The first 6 rows are patterns. Each new row is the sum of 2 different patterns, raised or lowered, with some noise. Before adding, each is slid sideways (what falls off one end comes back at the other) and multiplied by a number that may be negative. Names go in the order of the patterns.
In the rows, 128 means zero.
Known rows, each followed by the names of its patterns:
[138 136 124 133 144 123 121 141 122 125 142 137 125 119 116 134 123 126
  93 115 102 133 140 161 134 144 123 142  78 131 121 150 130 101 138 142
 141 131 113 154 129 118 136 107] => (5)
[115 126 140 129 178 118 124 130 148 132 134 126 137 124 135 127 120 112
 133 121 119 131 119 130 128 142 117 142  97 129 177 126 137 147 142 115
 102 126 116 122 109 117 163 153] => (1)
[120 148 117 143 151 162 125 152 133 120 109  96  78 120 121 138 110 104
 111 126 127 153 160 126  96 120 146 117 130 147 126 142 132 156 117 114
 132 115 113 116 137 157 114 102] => (0)
[126 130 139  78 139 141 133 106 142  90 135 118 121 129 129 106 112 124
 127 141 110 133 161 135 128 108 169 133 156 115 170 127 120 138 148 122
 142 130 111 131 145 122 109 138] => (2)
[126 156 106 124 152  97 120 145 124 107 119 131 177 141 127 129 139 124
 128 132  95 168 108 137 132 100 111 113 109 135 102 123 117 107 138 115
 116 136 134 114 161 122 129 135] => (4)
[134 125 111 129 138 120 133 117  78 129 134 131 128 125 153 127 133 178
 163 128 121 131  93 152 137 143 123 121 147 178 120 108 150 122  78 107
 146 108 125 100 101 101  78 129] => (3)

New rows, each followed by the names of its patterns:
[153 104 107 140 124 109 174 142 136 110 152 144 106  92 134 155  94 153
 198 156 132 170 152 159 140 176 207 143 116 151 143 118 101 149 114 143
 193 155 158 176 144 146 105 155] => (0) (3)
[140 109 123 135 100 129 132 127 110 103 136 144 113 111 144 129 109 109
 135 103 126 113 111 105  91 112 111 120 122 126 121 121 124 107  89 117
 124 111 126 127 137 126 131 158] => (0) (3)
[151 150 100 126 145 115 113  89  91 103 122  88  83 149 128 101 119  72
 121 163 105  86 125  90 119 106 101 119 106  96  93  98  97 128  87 107
 143 109 111  91 161 106 149  70] => (1) (2)
[144 144 173 142 146 143 115 159 159 144 126 139 101 147 149 140 132 147
 124 121 139 134 148 116 149 169 144 145 134 173 140 144 140 181 145 125
 154 146 126 133 143 118 139 155] => (0) (2)
[120 122  99  95 166 127 138 114 109 120 111 133 152 122 104 104 132 147
 151 117 145 120 152 144 145  82 128 153 105 125 164 162 147 137 111 150
 177 145 190 153 161 133 171 138] => (0) (3)
[159 148 125 168 139 147 139 137 165 135 113 153 140 140 152 166 158 144
 150 142 165 154 155 177 150 140 140 144 148 135 145 119 141 152 146 147
 165 148 155 128 153 108 119 120] => (5) (3)
[150 138 111 112 149  92 133  93 109 103 106 161 165 112 174 130 126  82
 150 129 146  83  88 138 139 131 135 112 149 160  79 155 100 133 163 140
 148 162 117 145 145 131 145 133] => (5) (4)
[ 95 173 142 130 107 146 121 121 129 141 133 158 112 118 138 133 134 129
 151 156 150 141 108 166 145 169 136 169 141 133 179 168 158 146 129  95
 135 139 139 111 193 135 147 127] => (5) (2)
[133 125  91  72 130 136  94 101 153 135 100 128 119 140 136 152 142 122
 106 116 142 121 114 130 106 135 161 119 117 108 120 123  88 114 117  58
  88 116 118 113 133 103 109  91] => (4) (3)
[145  99 175 139 140  86 132 101 145 122 148 111 120 161 177 106 115 167
 114  82 107 138 151 118  91  98 121  68 163 128 136 117 128 137 139 149
 120  82 119 151 127 101 120 154] => (2) (3)
[158 112  81 110 143 101 124 101  90 102  97 116 111 122 106 120 131  82
 128 119  88 103 130  98 121 111 129 118 122 136 130 114 112 128  83 135
 146 132 115 101 154 151 130  96] => (2) (3)
[127 156 129 157 145 133  57 152 155 135 147 171 167 132 169 146 157 185
 167 181 146 119 150 162 137 135 160 131 146 197 134 133 147 147 141 110
 134 141  90 106 115 137 119 177] => (5) (3)
[141 114 173 138 157 131 160 136 131 135 145 134 130 136 119 130 146 117
 126 141 122 147 143  89 141 150 139 114 121  98 136 123 121 134 134 113
 133 114 141 137 115 147 163 143] => (2) (4)
[129 141 145 136 145 134 160 138 143 135 147 166 143 158 159 151 118 124
 141 136 136 134 135 162 171 122 149 148 142 182 143 146 153 154 154 149
 145 156 138 153 146 137 132 152] => (1) (4)
[160 131 128  94 107 130 119 108  99  83 110 131 127 117 104 122 147  88
 112 101 123  90 125 121 114 120 130 121  97  77 128 128 110  98 114 101
  91  95 106 101  83 117 164 137] => (1) (0)
[121 118 100  96 118 131 140 142 124 143 146 128  79 136 115 111 112 114
 121 130 117 111 100 115 124 120 128 100 132 134 117 131 128  94 119 135
 121 122 133 141 120 120 142 146] => (5) (3)
[133 143 116 122 110 130 141 115 116 125 117 135 105 110 133 137  99 113
 123 125 122 135 124 136 124 149 138 112 116 105 126 131 144 126  99  77
 107 107 128 126 193 118 110  97] => (5) (0)
[152 158 110 128  99 171 139 158 136 154 110 109 136 134 102 133 113 106
 150 132 106  97 126 114 100 126  66  94 106 120 100 127 102 105 102  98
 119 120  84  68 117 127 114 102] => (2) (3)
[186 196 168 167 164 148 219 204 176 172 184 189 248 164 163 192 189 150
 171 187 172 173 168 159 155 133 182 175 168 170 171 185 172 190 162 158
 153 183 219 176 182 207 189 169] => (1) (3)
[121 115 131 135 124 115 107 120 138 103 112 134 116 133 121  92 130 127
 113 113 132  94 129 119 111 117 125 116 120 116 125 129 132 133 155 122
 116  92 138 114 138 106 173 120] => (5) (2)
[121 149 119 129 140 142  83 112 112 110 129 101 130 121 119 128 133 126
 102 122 114  71 109 129  99 115 109  95  96  92 112 115 124 111 113 114
 102 123 105  83  92 110 101 118] => (5) (3)
[114 100  89  93 111  93 109 106  94 121 131 111 110 102 126 116 118 129
 123  96  90 110 105 121 103 119 104  95 115 123 100  86 121 109  82 101
 121 103 100  83 102 108  88  99] => (0) (3)
[ 93 109  87  99  93  82 113  94  91 113 104  94 128 103  99 113  94 125
 105 100 124  89 102 112  92  87  93 103 133 110 116 113 106  99 109 106
  96 130  88 111 113  85  94  92] => (1) (4)
[ 87 170 126 130  89 109 110  70  97 123 112 105  94 105 102 102 114  95
  75 120 116  89 124 128 108 106  85 109 123 118  99 128  89  92  81 143
  98 126 111 113 107 145  99 118] => (5) (0)
[104 129 133 156 131 126 109 122 132 128 127 125 123 142 122 131 142 124
 126 129 131 138 130 124 148 137 128 158 150 125 127 135 127 150 134 144
 133 152 149 171 128 116 122 128] => (5) (3)
[104 145 118  74 114 137 116 119  94 120 105  86 124 109 123 114 117 129
 124 119 107 100 116 120 129 126 116 127 110 123 142 137  98 107 105 103
 140 145 131 126 112 137 115 116] => (5) (3)
[123 138 135 123  97 142 144 114 130 167 144 117 147 130 151 149 156 160
 138 115 135 163 129 129 145 135 133 155 130 123 128 123 130 129 144 121
  97 113 132 156 123 155 117 133] => (1) (3)
[117 129 104 105 113 110 134 106  71 120 119  95 109 140 135 108 129 121
 136 130 108 122 121 114 110 121  89 115 120 112 109 134 111 113 108 115
 113 106 118 120  91 104 119 117] => (1) (3)
[ 90  92  83 104 110  83  69 103 106 106  96 123 111  97 105 115 113 117
 116 129  99 103 107 110  99  88 110  93  92 125  98 101  80  98  89  90
  83  96  71  75  91 106  90 118] => (2) (3)
[126 160 144 145 144 176 212 159 165 162 176 169 113 135 168 132 129 159
 117 166 182 144 135 148 155 166 139 132 157 172 154 177 184 178 156 168
 169 174 174 161 199 147 183 159] => (1) (3)
[126 128 124 142 134 100 103 123 129 110 108  83 126 132 103 105 106 123
 104 114 126 111 113 128 126 117 131 126 110 128 125 115 112 128 105 161
 116  81 119 123 103 127 127 142] => (1) (2)
[129 136 154 125 123 182 157 124 128 127 103 153 153 136 141  99 150 219
 124 122 169 140  76  90 147 103 123  89  98 140 111 121 133 140 119 179
 131 120 138 140  91 140 136 143] => (1) (3)
[121 107 110 109 125 153 112  93 116 143 108 133 148 160 125 144 130 116
 120  98  85 114 111 118 102  93 108 114 144 147 158 111  91 126 136 105
 120 141 126 126 126 155 110 117] => (5) (0)
[103  30  89  67  96  45  87  90  81  67  95  74  87 106  92  70  95 107
  78  93  85  79 122  85  68 101 105  53 120  78  86  88  92  98 107 106
  94  97  81  87  71  69  82  82] => (1) (2)
[ 64  57 113 115  65 104 132 101  62 113  85 117 122 124 152 115  91  98
 102 101  95 109  90 104 128  79  88 106  98  88  77  95  80  51  57  93
  88  95 129  72  93  87 103  96] => (0) (3)
[138 133  91 147 144 130 106 130 107 128 120 100 119 111 116 126 149 130
 149 112 141 118 137 123 128 160 113 155 128 166 130 112 155 144 117 145
 116 123 137 140 127 126 132 121] => (5) (2)
[152 161 136 135 163 142 143  99 147 158 143 148 161 156 137 146 133 178
 147 131 173 147 140 134 146 145 145 160 174 164 191 159 147 137 170 145
 164 147 143 130 107 162 172 138] => (0) (4)
[125 120 147 175 120 110 116 132 138 139  83 125 103  89 103 156  95 105
 120 110 101 121  87 103  88 126 138  99 133 153 135 107  76 157 142 143
  89 156 103  90  93 133  89 122] => (0) (2)
[ 82  96 108  73 101  69  84  76 112  95  97 115 118  80 113 115 115 104
 122 143  94 101 101 103 137  86  96  96 122 119 126  93 106 107 103  89
 117 110  76  83  91 119  95  98] => (2) (3)
[ 80  78 140 145 151 155 107 125 132 148 174 158 105 126 155 143 142 186
 178 130 174 151 192 157 153 187 135 130 138 165 169 127 131 136 171 176
 156 161 170 144 166 132 138 127] => (0) (3)
[125 126 145 120  96 112 131 137  95  97  96 116  99 135 158 124 123 127
 126  89 141 119 129 132 120 126 138 134 121 153 138 118 115 146 101 162
 129 130 136 139 122 137 147 124] => (5) (2)
[143 164 173 157 156 155 138 166 151 161 155 157 151 173 143 161 152 152
 144 170 166 157 159 155 166 149 127 156 165 168 125 157 135 151 120 157
 148 147 148 165 160 174 164 156] => (0) (2)
[186 162 124 122 148 155 125 157 153 174 177 158 142 131 124 115  80 135
 133 110  98 121 132 135 166 142 159 127 120 140 140  92 148 172 122 156
 182 179 118 144 146 153 149 151] => (0) (3)
[132  78 107  87 106  86 113  97 156 104 121  89 110 139 114  98 106 115
 122  96 111 118  96 134  95 125 114  77 100 111 106  93 124 130 102 111
 117 130 127  86 101 122 141 115] => (5) (1)
[158 146 159 146 143 141 179 136 169 138 128 118 123 142 151 119 201 145
 140 128 154 172 133 106 128 141 156 116 143 152 134 180 114 147 142 137
 145 157 157 143 144 160 135 142] => (5) (4)
[117 138 122 130 127 111 165 117 119 129 101 125 109 105 103  97  62 118
 115 104 134  71 126 108  92 145 108  66 120 143 107 111  94 112 101 124
 105 132 127 121 173  74 129 103] => (4) (3)
[158 165 156 162 160 127 150 177 147 136 172 149 136 121 140 141 141 153
 127 156 154 160 167 176 166 181 155 165 102 138 124 173 171 128 149 170
 161 142 137 168 149 125 165 138] => (5) (0)
[100 106 115  96 129  71 100 147  79 103 126 107  80  83 104 132 111  92
  96 130 114  96 106  86 132 115 105 103  83 101  93  92 109  89  98 100
  86 106  87  97 106 103  94 122] => (1) (4)
[157 147 181 154 163 160 155 146 179 169 157 132 162 184 188 137 154 157
 138 105 144 149 141 161 152 162 177 135 161 153 167 164 169 163 151 140
 128 130 179 165 145 165 153 155] => (0) (3)
[124 137 119 159 111  93 122 113 122  88 129 132 119  75 119 148 108 125
 147 144 120 156 127 105 111 106  73 118 117 125 138  96 101 117 135 137
 175 117 101 120 139 112 139 151] => (0) (2)
[160 162 171 192 133 158 124 157 169 138 144 142 101  96 143 134 143 110
 137 130  91 150 123 109 130 145 133 132 158 151 140  84  94 144 153 129
 116 141 115 135  69 148 101 124] => (0) (4)
[ 90 105 112 129  93 112  98 123  90 114 115 104  97 116 102 107 120 108
 105 116 125 101 117  99 108 155 106 109 118 127 100 122 109 111 112 104
 108 134 127 110 111 109 122 128] => (1) (2)
[ 98 115 123 127 125 112 130 114 120 130 116 103 142 119 145 147  74 128
 121 106 131 123 147 145 113 125 154 133  78  96 142 162 124 124  80 142
 125 124 110  98 147 114 123 132] => (1) (4)
[135 148 147 159 129 128 121 150 112 132 148 146 115 107 119 159 112 147
 149 155 141 152 135 135 126 103 114 127 132 150 120 133 110 133 152 141
 161 147 107 119 148 130 168 163] => (0) (4)
[150 112 134 182 156 115 148 128 162 151 141 171 129 135 117 143 118 129
 121 128 144 169 122 127 122 129 140 108 123 130  96  97 131 137 123 181
 106 118 115 143 132 130  85 143] => (2) (3)
[ 69  96  78  83  69 103  98 120 113 109  82 112  73  94  94 113  91 108
  99 101 104 113  78 140  96  97 108  82 105 117 104 103 109  87 104 104
  75  92 106 116  73  90  72 111] => (5) (2)
[ 99  67  87 115 119  94 107  66 112  76 101  84 108  97  86  99 110 101
 102  98 122  98  97 108  86 109 103  98  94 114  89 115 105  68  99 101
  92  91 103 110 104 104 105  94] => (5) (1)
[129 130 123 143 150 138 141 151 148 125 110 151 144 143 118 141 125 109
 116 138 108 142 144 143 161 180 144 140 112 143 152 148 132 140 116 108
 147 145 148 118 141 143 122 141] => (0) (4)
[113  91 141 141 124 183 115 126 140 154 138 162  99 153 166 126 177 165
 159 153 131 140 184 163 147 176 147 186 159 157 145 148 149 142 157 155
 184 119 152 149 121 109 132 121] => (4) (3)
[132 125 164  89  84 105 102  87  81 116 123  95 114  93 114  87 113 124
 112  98 119  69  69  84  77  53 119  76 103  72  82  91  83  61 130 146
  82  76 131 133  78 119 120 119] => (0) (3)
[101 134 101  88  77  83  48 114 105 103  86  82 110 136  66  58 111  82
  34  66  86  71  85  59  53  58  37  89  88  85  68  88  99  85  89  80
  42  87  97  89  86  80 116  81] => (1) (3)
[105 137  84 141 104  62 147 101 103 116  78  70  90 100 101  58 105  88
  85 119  41 100 120 111  67 144  60 108  98  94 126  81  77 108  69  93
 127  79  87 124 109 145  93 139] => (2) (4)
[ 77 104 120  94  84  97  87 104  74  90  98  84 119  98  84  88  88  92
  95 109  95 116  97  93  91  95  96  94  69  97  95 131  99 109  85  84
  67 102  95  99  70 137 101  99] => (5) (0)
[105 120 125 103 117 149 130 114 109 105  85 134 110 117 106 108 133 148
 107  95 149 112  83  89 118  71 103  76  90  78 100 109 119  93  94 127
 110  94 107  99  77  94 114 119] => (5) (3)
[146 139 142 108  89 127 118 109 134 134 139 128 120 154 107  95 130 115
  97 117 135 140 101  98 125 153 106 142 148 185 130 170 123 103  74  85
  59 121 104 176 100 105  87 119] => (5) (0)
[132 112 114  79  97 134 120 107 116  82 128 134 101  99 123  94  71  93
 121 107  97  96 115  99  80  99 140 112 120 102 144 105 108 111  93 106
 124 113 102 113 138 107 101 149] => (2) (3)
[108 115 127  89  97 129  75 100 115  95  75  98 101 134 115  95 104 110
 109  95 115  56 135 118 108 111  93  98  81  71 106  75  93  81  79 134
 110  83 109 115  91 162  91 101] => (1) (4)
[124 122 122  96 104 114 125  99 103 112 132 121 155 100  90  75  99  92
  95  94 144  72  91  87 108 125 118  78  89  93 121  85  96  85 103 134
  81 102 136 114  79 121 114 109] => (5) (3)
[ 61  66 119  56  98  67  72  77  59  85  90  93  83 105  93  93 120  93
  58  83 128 102 115  85 143  95  96 141 136  92 100 101  57 116 114 106
  80  96 110 136  99  48 119 101] => (2) (3)
[144 142 150 121 138 179 199 145 168 150 133 158 131 126 151 149 196 147
 149 132 140 177 136 123 117 144 152 111 147 146 138 163 148 127 160 112
 130 191 148 140 167 159 120 114] => (5) (1)
[118 140 182 142 128 172 145 159 146 183 177 153 123 164 150 132 135 156
 130 155 176 126 134 144 134 127 124 136 133 106  82 145 150 137 149 128
 109 129 135 138 124 102 130 144] => (2) (3)
[127 100  61  99  91  85  68 135 112 106 111  89 108 101  59  83  97  99
  83  87  60 101  97 102  84  89 112  98  92 106  93 117  95 112 109  89
 104 107 105  85  96  88 137  96] => (1) (4)
[185 165 164 175 132 140 151 159 150 151 161 171 169 208 176 172 153 184
 195 179 173 164 125 145 175 195 176 156 192 167 158 198 177 166 145 178
 163 180 185 190 175 161 156 208] => (0) (3)
[149 156 137 128 137 128 141 158 113 141 150 142 120 148 113 143 124 137
 145 139 131 136 142 136 136 133 152 163 139 143 124 154 132 158 123 161
 140 142 156 168 139 150 138 136] => (0) (2)
[157 144 144 170 154 130 180 141 154 156 169 163 164 139 150 157 144 139
 158 150 153 170 139 151 140 128 144 131 155 122 118 115 152 129 144 166
 129 130 139 142 147 144 119 142] => (2) (3)
[152 130 118 150 152 143 125 131 146 113 120 141 109 127 137 141 162 159
 140 136 122 154 148 143 142 142 115 131 137 159 146 125 156 126 123 148
 114 132 127 143 138 130 147 169] => (0) (4)
[141 136 111 128 133 158 142 111 121 149 117 142 130 144 125 135 131 135
 135 137 140 133 138 134 110 158 141 169  99 117  83 135  89 136 124 168
 114 142 102 129 168 122 107 125] => (5) (2)
[ 78  90 114 132 105 115 103 121  91  75  79 119 103  82 103  67 113 105
  93  95  98  92 105  87 108  97 100 108 119  95 102 111  96 106 105 103
  90 105  85 125  98  63  89  90] => (5) (1)
